Every row belongs to one group in each of 2 separate groupings. Each group adds its own fixed numbers to the row, and there is some noise. The rows also spread widely along 3 directions, which tell nothing about the answers.
(in the rows, 128 means zero)
Some rows, each with its group in each grouping after it:
[161 139 123 105 122 110 143 128 106 120 111 136 148 103 151 150 134 135
 141 134  89 105 118 117 151 145 133 171 137 137 136 120]
(3) L
[145 100 131 118 144 142 145 127 118  96  96 146 138 108 136 119 146 131
 117 169 104 124 142 116 134 112 143 123 104 134 118 142]
(2) N
[107  79 133 122 178  90 130 118 147 124 150 120 130 159 118 145 189 116
  98 148 162 149 109 103 103 101 139  55  70 100  86 149]
(1) U
[135 113 120 120 144 135 143 138  97 102 159 140 117 130 125 114 122 123
 130 151  94 127 125 103 168 150 146 163  91 104 136 114]
(3) T
[146 113 142 139 108 116 148 123 121 150 128 125 151 128 119 137 162 146
 128 143 153 108 123 122 111  87 141 110 135 134 136 116]
(0) U
[169 102 132 109 122 136 147 137  99  91 106 139 106  87 114 102 105 147
 108 148  52 140 148 103 161 146 153 163  89 147 161 136]
(0) N
[143 121 125 107 151  97 137 115 124 115 122 126 146 116 141 150 157 110
 129 143 122 121 131 123 117 127 124 110 120 130 110 133]
(1) L
[ 94 103 116 140 152 150 144  96 135 170 163 136 160 140 135 114 166 118
 115 131 170 139 151 143 137 115 132 112 103  84 115 109]
(2) A
[107 136 112 194  82 165 109 110 134 211 198 105 167 168 103 141 194 128
 179  94 210  81 148 178 145  69 126 147 189 100 169  72]
(3) T
[161 127 135 137 126 143 138 116 126 148 119 119 153 119 133 138 141 123
 142 111 124 119 148 132 130 102 112 121 156 122 127 104]
(1) A
[103 114 117 140 126 125 139 111 124 166 148 128 134 135  96 118 182 137
 144 147 120 135 136 134 153 118 143 144 102 105 152 118]
(2) U
[118 132 107 129 132 117 125 106 126 159 155 123 151 134 134 144 158 135
 130 127 138 106 119 141 148 127 135 152 128 116 141 109]
(3) L
[138 125 130 122 124 107 140 132 129 133 135 113 127 128 105 134 165 128
 141 134 101 132 123 120 143 121 131 119 110 129 150 130]
(1) U
[158 110 130  97 161 122 150 126 102  91 114 125 108  98 134 114 104 124
 108 145  49 154 145  99 165 175 123 146  84 115 131 127]
(1) A
[149  97 140 114 139 134 155 119 121 134 132 144 157 119 157 123 121 121
  95 138 161 127 133 109 110 109 131  99 118 117  94 111]
(0) A

New rows, each followed by its group in each grouping:
[158 106 134 129 113 144 139 123 119 124 123 132 125 107 122 119 137 141
 118 137 120 125 147 123 140 107 144 128 121 142 153 123]
(0) N
[108 127 114 113 153 116 133 108 120 124 133 142 162 109 141 122 156 119
 133 160 131 130 132 138 133 139 135 139 111 121 122 123]
(2) L
[151 105 128  73 195  75 142 123 114  63 114 144 132 103 161 135 127 104
 101 169  86 147 115  89 107 165 138 100  71 123  78 160]
(1) L
[102 120 113 136 144 119 131 104 132 158 148 137 175 123 137 129 181 121
 140 144 173 119 139 158 115 115 133 123 128 117 124 116]
(2) L
[127  84 125 123 156 130 127 124 129 104 133 137 124 139 130 139 147 138
  93 149 124 120 113 106 145 112 147 111  84 110 112 143]
(3) N
[129 129 115 110 131 118 137 117 117 129 136 133 145 126 144 151 148 130
 134 133 119 110 114 126 144 140 137 159 129 123 130 116]
(3) L
[134 126 120 140 108 119 134 127 123 157 134 112 118 124  82 125 168 131
 151 124  85 132 132 134 165 128 130 148 113 125 186 117]
(1) U
[160 126 129 109 120 114 147 124 106 123 120 137 154  98 147 131 137 126
 137 137 130 111 139 123 113 127 139 138 134 143 134 115]
(0) L
[142 133 120 148 122 138 127 129 123 147 161 114 142 141 112 118 166 106
 165 120 158 114 152 152 131  96 122 123 153 113 149  98]
(1) T
[133 132 115 166  80 162 124 120 121 164 133 109 122 122  85 132 150 168
 153 101  87 103 153 154 200 122 138 195 140 122 221 102]
(3) N
[140 120 133 145 114 110 136 124 138 156 130 109 144 139 105 154 187 124
 148 133 143 114 126 130 123  84 120  95 140 130 130 121]
(1) U
[123 114 126 143 118 143 131 126 116 143 165 126 142 134 124 108 147 116
 139 132 175 122 143 138 125 102 135 134 130 107 141  93]
(0) T
[134 103 135 137 120 141 142 108 125 159 144 130 156 112 147 134 139 130
 111 124 177 118 142 122 113  95 121 112 134 111 116  99]
(0) A
[179 107 136  54 206  71 152 136  99  30  90 144 128  97 175 140 115 102
  91 180  66 146 105  66 105 167 138 103  65 138  62 167]
(1) L
[116 127 110 112 149 108 128 107 128 144 149 121 130 122 118 128 161 112
 132 132 116 139 134 140 150 147 126 137 104 119 155 126]
(1) L
[ 82 128 103 140 134 113 109 102 152 184 177 115 154 132 113 138 192 113
 140 110 161 128 141 168 139 122 123 124 120 108 157 116]
(1) L
[132  91 126 138 150 130 121 126 136 122 126 120 123 128 113 130 170 119
 116 124 126 128 142 131 139 101 134  98  98 123 135 134]
(1) N
[142 114 119 124 135 134 135 141 106 118 153 131 139 144 125 131 127 131
 134 136 117 110 125 111 145 125 144 149 128 105 127 108]
(3) T
[116 146 116 140 109 129 128 103 128 169 130 131 172 117 132 132 181 132
 166 133 156 111 152 168 132 111 119 145 162 126 150 103]
(2) L
[118 106 126 131 165 126 124 130 123 121 168 121 129 143 117 117 161  97
 132 140 137 142 136 118 130 125 133 111 104  98 121 115]
(1) T
[160 127 126 120 128 139 154 123 106 128 116 119 123  91 124 113 110 128
 132 124  65 139 153 123 171 147 114 161 110 123 162 114]
(1) A
[141  99 128  79 191  81 135 121 118  80 125 131 131 112 162 136 139 102
  95 159 100 148 115  99 111 153 135 100  70 121  88 148]
(1) L
[136 100 135 130 157 135 135 116 137 136 134 119 161 135 145 142 163 108
 115 118 177 126 131 122 111  90 119  72 126 103  87 116]
(1) A
[121 110 124 108 139 110 135 108 119 139 144 141 151 121 143 129 146 124
 110 143 148 124 127 126 114 130 137 122 109 124 121 119]
(0) L
[105 121 116 136 137 122 132 106 131 160 148 135 173 129 141 130 182 123
 150 147 168 120 142 156 120 112 130 135 138 120 132 117]
(2) L
[131  94 129 131 124 140 133 119 126 134 140 131 127 122 115 116 145 146
 112 133 140 120 142 133 138 103 141 115 110 129 138 129]
(0) N
[103 112 123 163 101 129 115 109 140 188 162 115 155 168  99 164 201 142
 141 116 181 101 118 149 139  74 141 114 145 112 144 105]
(3) U
[133 109 134 156 125 135 116 116 139 142 124 109 132 128 105 132 171 127
 130 123 137 119 148 143 138  93 125 105 129 130 149 132]
(1) N
[117  87 135 122 170  98 135 121 145 126 148 119 139 157 121 149 187 114
  98 149 162 140 111 104 103  96 136  52  83 106  94 146]
(1) U
[167 111 136  73 156  94 151 127  94  80 104 150 136  81 166 123 104 126
 108 166  89 136 122  87 124 161 146 137  85 140 113 140]
(0) L
[123 117 115 106 164  94 127 111 124 122 143 128 134 118 128 135 151 106
 122 144 110 138 129 122 137 149 135 123  88 116 129 133]
(1) L
[ 96 122  99 103 142 114 139 106 110 150 166 137 116 107 113 101 127 131
 114 138  93 148 142 130 167 186 145 175  71 112 177 118]
(0) L
[136 121 124 109 158  98 131 115 122 122 128 121 150 118 143 148 156 108
 122 142 133 127 128 123 112 126 131 110 115 125 111 127]
(1) L
